The rows of a group lie close to one hidden flat surface of 11 dimensions, which passes through zero. Surfaces can cross.
In the rows, 128 means zero.
Known rows, each followed by its group:
[137  94 175 129 137 111 103 158 161 175  95 131 109  67 119 110 157 138
  99 139 109] -> duze
[119 105 159 121  97 175 173 156 157 134 153 129 173 125 118 105  83 121
 148 162 144] -> zug
[125 176 131 103  97  84  95 137 163 144  94 112 119  94 152 177 138 152
 127  94 137] -> tof
[113  95 145 182 153 132 106  83  80 129 171 154 128  90 139 154 127 136
 115  95 147] -> zug
[156  80 162  79 106 134 145 181 201 181 149 116 199 131 112 140 124 133
 132 178 114] -> nepid
[167  61  77 128 169 148 133 103 102 162 204 113 124 188  86 137 117  99
 110 189 128] -> tof
[ 79 131 123 129 135  95 111  89  96  97 115 120 100 101 135 137 138  82
  98 110 139] -> nepid
[175 164  78 168 168 169 101  98 118 135 142 101 114 101 111 131 127 129
 157  74 120] -> tof
[ 90 114 205 129 135  94 134 137 135  83  68 160  76 142 141  88 178 116
  93 127 100] -> nepid
[155  83  83  98 172 133  84 130 147 171 147 105 117 101  84  93 144  96
 106 137 131] -> tof
[129 161  93 110 161  68 111 115 117 108  84 108  96 171 130 146 159 115
 111 115  98] -> nepid
[117 156  53 100 122 111 101  84  79 103 188  98 123 140 131 144 123  77
 102  90 170] -> tof
[ 89  73 104 124 191 102 119 105  98 123 135 132 164 118  89 120 108  84
 109 145 125] -> tof
[167 173 147 158 129 132 120 116 121 122 172 107 122 125 121 168 114 131
 127  57 131] -> zug
[ 81 112 140 173 178 105 136 100  68 104 138 141 158 108 120 131 101 108
 113  96 130] -> tof
[170 119  82 142 104 169 110 107 128 180 145 104  91  80 125 150 131 127
 133 172 134] -> tof
[175 134 127 156 102 187 101  86 147 126  91 133  87  71 140 167 167 138
 174 159  94] -> tof
[121  96 151 111 144  94 108 186 203 217 139 107 148  95 122 125 113 175
 106 110 159] -> zug
[120 119 171  75 105 136 137 134 164  67 113 136 120 170 115 101 157  72
 122 145 109] -> nepid
[101 127  52 102 129 121  77 124 125 158 125 118 114  82 145  91 148 138
 116 106 177] -> duze
[140 113 117 142 140 197 103  72 104  78 126 135 125  59  90 112 128  55
 154 136 111] -> duze
[ 71 135 196 136 112  80 172 142 128 108 163 114 112 176 162 124 115 119
  74  82 162] -> nepid
[ 75 124  82 109 130 108 108  96 116 102  76 134 151 102 144 147 139 113
 149 149 130] -> duze
[141 126 153 103  64 147 152 123 136 105 136 124 112 150 159 136 168 100
 119 173 112] -> duze
[126 109 145  92 111 113 145 159  87 102  99 174 131 135  85  91 112 101
 106 201 103] -> zug
[169 121 105 170 142 167 111  88  73 131 125 145 119  70  89 158 111 116
 150 160  98] -> zug
[ 98 132 155 156  69 168 215 136 121 116 152 120 177 136 169 135  85 128
 156 165 137] -> duze
[158 144 125 148 162 108 106  94 115 132 113  89 121  80 100 176 137  86
 117 110  83] -> duze
[175 123  99 148 130 138  96 123 138 186 116 136  84 105 105 173 106 171
 145 173 125] -> duze
[154 132 147 152 142 115 161 157 100 148  99 116  89 123 110  85 136 119
  95 162  79] -> tof
[ 84 135 162 107 118  98 129 124 120  69  56 163  61 149 115 108 132 102
 107 159 117] -> nepid
[102 132 119 125 107 126 164 160 100 139 112 137 145  99 112  95  74 124
 123 168 140] -> zug
[ 83  83 146 132 149 108 129 141 152 164 154 123 167 110 137 128 106 141
 114 113 163] -> zug
[165 191  60 118  78 159 156 153 136 158 145  89 110 160 145 118 102 152
 152 140 152] -> tof
[ 92 155  62 109 145 100 122 123 132 129 120 116 166 154 135 152  88 149
 157 106 163] -> tof
[148 197  45 120 131 160 134 108 125  91 114  87  94 169 125 107 127 101
 160 102 133] -> nepid
[ 83 117 139 106  97 100 149 168 169 175 127 104 120 113 133 116  91 130
  96 151 167] -> nepid
[100  86 116  99 123 144  99 136 125 124 129 162 136  89 125  74 144 119
 119 137 157] -> nepid
[162 164 167 119 110  80 149 177  95 131 141 150 116 174 102 143  92 150
  95 128 113] -> zug
[135 139 170 140 132 125 121 117 163 109 116 146 156 156 139 191 129 164
 169 109 111] -> duze
[154 115 139 190 181 122 109 118 134 177 103 126 112 101 131 153 143 186
 140 109  99] -> zug
[106 115 162 132 138 117  92 108 139 117 127 141 138  80 145 139 160 129
 120  77 137] -> duze
[104 143  79 139  76 170 179 135 137 160  96  99 135 100 152 125  84 141
 168 204 144] -> zug
[110  89 160 129 115 121 122 115  93 111 159 164 111 129 124 129 128 108
  94 149 141] -> duze
[101 135 115 142 105  80 166 126  89 135 127 137 113 195 172 171 119 168
 113 169 135] -> zug
[ 92 138 100 129 113 123 192 145 148 166 129  58 166 116 138 130  78 106
 130 157 138] -> nepid
[102 119 147 133 116 110 154 109  79  99 173 128 142 140 130 138 111  84
  92 127 141] -> duze
[156 155 132 118  98 142 153 137 144 108  94 134  91 193 131 131 138 140
 150 170 101] -> nepid

New rows. What belongs after each?
[ 71  96 161  97 103  90 129 106 169 117 123 115 135 148 176 174 167 108
 108 144 137] -> zug
[ 90 125 129 108 100 134 126 124 154 131 126 109 139  89 141 126 123 103
 125 129 153] -> zug
[129  76 135  98 110 129 156 149 144 147 152 144 136 186 123 127 123 128
 119 206 132] -> tof
[ 99 169  88  99 131 100 139 124 129 103 108 102 173 143 122 156  94 105
 150 117 134] -> tof
[158 159  91 148 112 112 118 114  63 141 150 140  94 132 126 168 106 151
 115 138 137] -> zug
[109 156  88 123  83 108 137 116  69 104 143 142  79 173 176 118 150 139
 102 137 159] -> tof
[104 111  89 168 155 158 127  78  82  93 147 164 134 165 147 130 126 149
 159 126 146] -> tof
[ 97 130 145 138  88  86 121 115 138 159 101 114  93  88 180 187 149 150
 104 142 137] -> zug
[120 145  84  96 120  83 116 126 127 162 136  65 128  91 143 136 148  90
  85 111 134] -> duze
[121 131 151 143 127 133 185 149  98 124 166 104 145 137 118  87  97  91
 101 122 126] -> duze
[118 125 153 182 150 120 159 126 102 135  84 146 135 119 123 151  96 159
 150 159  94] -> duze
[ 59 152 137 144 125 123 153 120 134  86  69 156 183 130 158 155  92 163
 190 124 136] -> tof
[154 168  98 141 119 132 138 119  93 106 136 155 104 198 126 150 106 166
 151 137 131] -> nepid
[149 186 113 138 147 105 118 124 118  99 113 129  98 187 151 136 160 162
 135  69 117] -> tof
[155 123 142 110 141 120 114 173 167 157  96 132  96 138 117  82 161 152
 114 135 111] -> duze
[157 107 181 116  75 154 140 120 113  89 140 170 107 162 132 142 154 118
 124 181 106] -> zug
[175 181 158 126 115 176 108 137 185  93 133 128 121 145 140 112 159 152
 169  43 128] -> tof
[130  94 141 144 158 106 149 137 138 169 168 118 180 161 111 178  84 152
 129 140 130] -> zug
[125 157  66 156 159  87 136 136  73 157 138 125 120 165 132 130  93 175
 120 113 145] -> zug
[ 84 102 141 119  82 124 154 125 108 127 148 134 145 110 158 127 121 111
 107 162 155] -> duze
[123 162 102 135  76 113 153 127  79 151 174 104 107 121 153 148  98 126
  95 132 164] -> tof
[110  90 110 119 128  63  91 115  84 174 146 135  84  94 121 162 122 123
  61 162 154] -> duze
[154 172  59  74 106 136 120  93 147  94 130  71 112 170 128 157 153  64
 142 136 119] -> nepid
[ 91 160  77  86 123  94 144 161 147 134 129  88 160 157 163  88 139 130
 119  91 155] -> duze
[157 126 139 115 111 178 136 146 147 123 199 125 135 149 109  91 110 113
 128  99 161] -> duze
[148  82 108 157 168 132  80  78  99 153 160 128 104  89 111 162 148 114
 108 131 127] -> tof
[163 107 175 116  97 147  99 143 156 148 149 132  81  92 144  94 193 126
  89 113 131] -> duze
[101 138 138 140 147 149 138 113 135  65  93 168 172 169 134 133 115 152
 189 113 120] -> duze
[188 154 103 141  99 179  96 128 106 127 204 185 105 180 125 140 101 195
 159  97 182] -> nepid
[155 131 151 143 142 161 120 112 113 107 181 153 180 113  66 172  45 116
 158 102 143] -> nepid
[160 143 133  79 119 140 175 166 180 134 152  60 178 153  81 119  91  56
 129 148 100] -> duze
[111 137 153 150  92 134 180 116 113 116 154 115 162 138 159 163 105 123
 134 134 130] -> duze
[184 152 120 122 114 132 121 144 136 140 178 130  84 204 135 138 137 165
 121 109 143] -> duze
[183 155  94 152  83 165 162 101  98 132 123 115  79 160 129 170 116 125
 148 207  99] -> duze
[101 118 179 159 146  79 153 175 128 159 131 161 140 172 149 123 102 211
 112 104 147] -> duze
[113 156 106 174 190  97 162 156 123 187  99  64 181  70 105 125  65 139
 133  95 109] -> duze
[ 94  85 149 106 162 111 120 156 124 118 109 167 175 110  98  78 117 121
 119 134 127] -> nepid
[119  95  97  95 128 153 141 137  90  83 135 183 182 184 135  66 157 127
 146 166 122] -> nepid
[162 120 150 143 133 127 110 114 150 150  77 129 110  93 110 187 135 135
 146 174  79] -> duze
[ 93 161 106 118 108 126 142  92 165 117 143  58 157 115 155 185 112  86
 144  91 152] -> zug
[115 120 108 126 140 134 160 177 108 129 100 171 154 176 125  66 106 178
 150 165 130] -> nepid
[159 105  93  73 109  93 109 141 147 166 103 133 135 160 131 175 159 148
 129 209 102] -> nepid
[176 145 149 107  81 104 137 173 149 161  96 142  80 168 135 147 146 174
 118 187 100] -> zug
[188 174 119 130 143 140 131 125 170 147 131  66 152 131 100 183 108 117
 162 101  94] -> duze
[ 92 150  90  90 143 123 114 119 143  81  99 118 162 139 146  95 160 101
 147  86 134] -> duze
[ 69 136 103  61  91 113  96 125 165 103  96 134 163  94 142 130 128 111
 143 125 167] -> tof
[116 158 150 100 107  87 161 174 163 121  69 130  73 203 121 115 113 144
 117 166 118] -> nepid
[111 113 136 158 205 121 105 131 100 119 137 153 145 108  80  84  93 127
 123  69 140] -> duze
[118 134  98 115 182  50  74 105 110 141 130 105 129 113 119 171 145 114
  91  72 131] -> nepid
[148 111 184 135  95 108 114 151 122 152 129 171  81 125 144 135 155 174
  95 150 125] -> zug
[165 127 144 156 163 112 144 174 112 180 126 136 152 119  77 131  66 163
 130 141 107] -> zug
[ 71 124 157 121 166  91 156  96 131  63 130 107 178 182 140 156 132  79
 127  92 113] -> zug
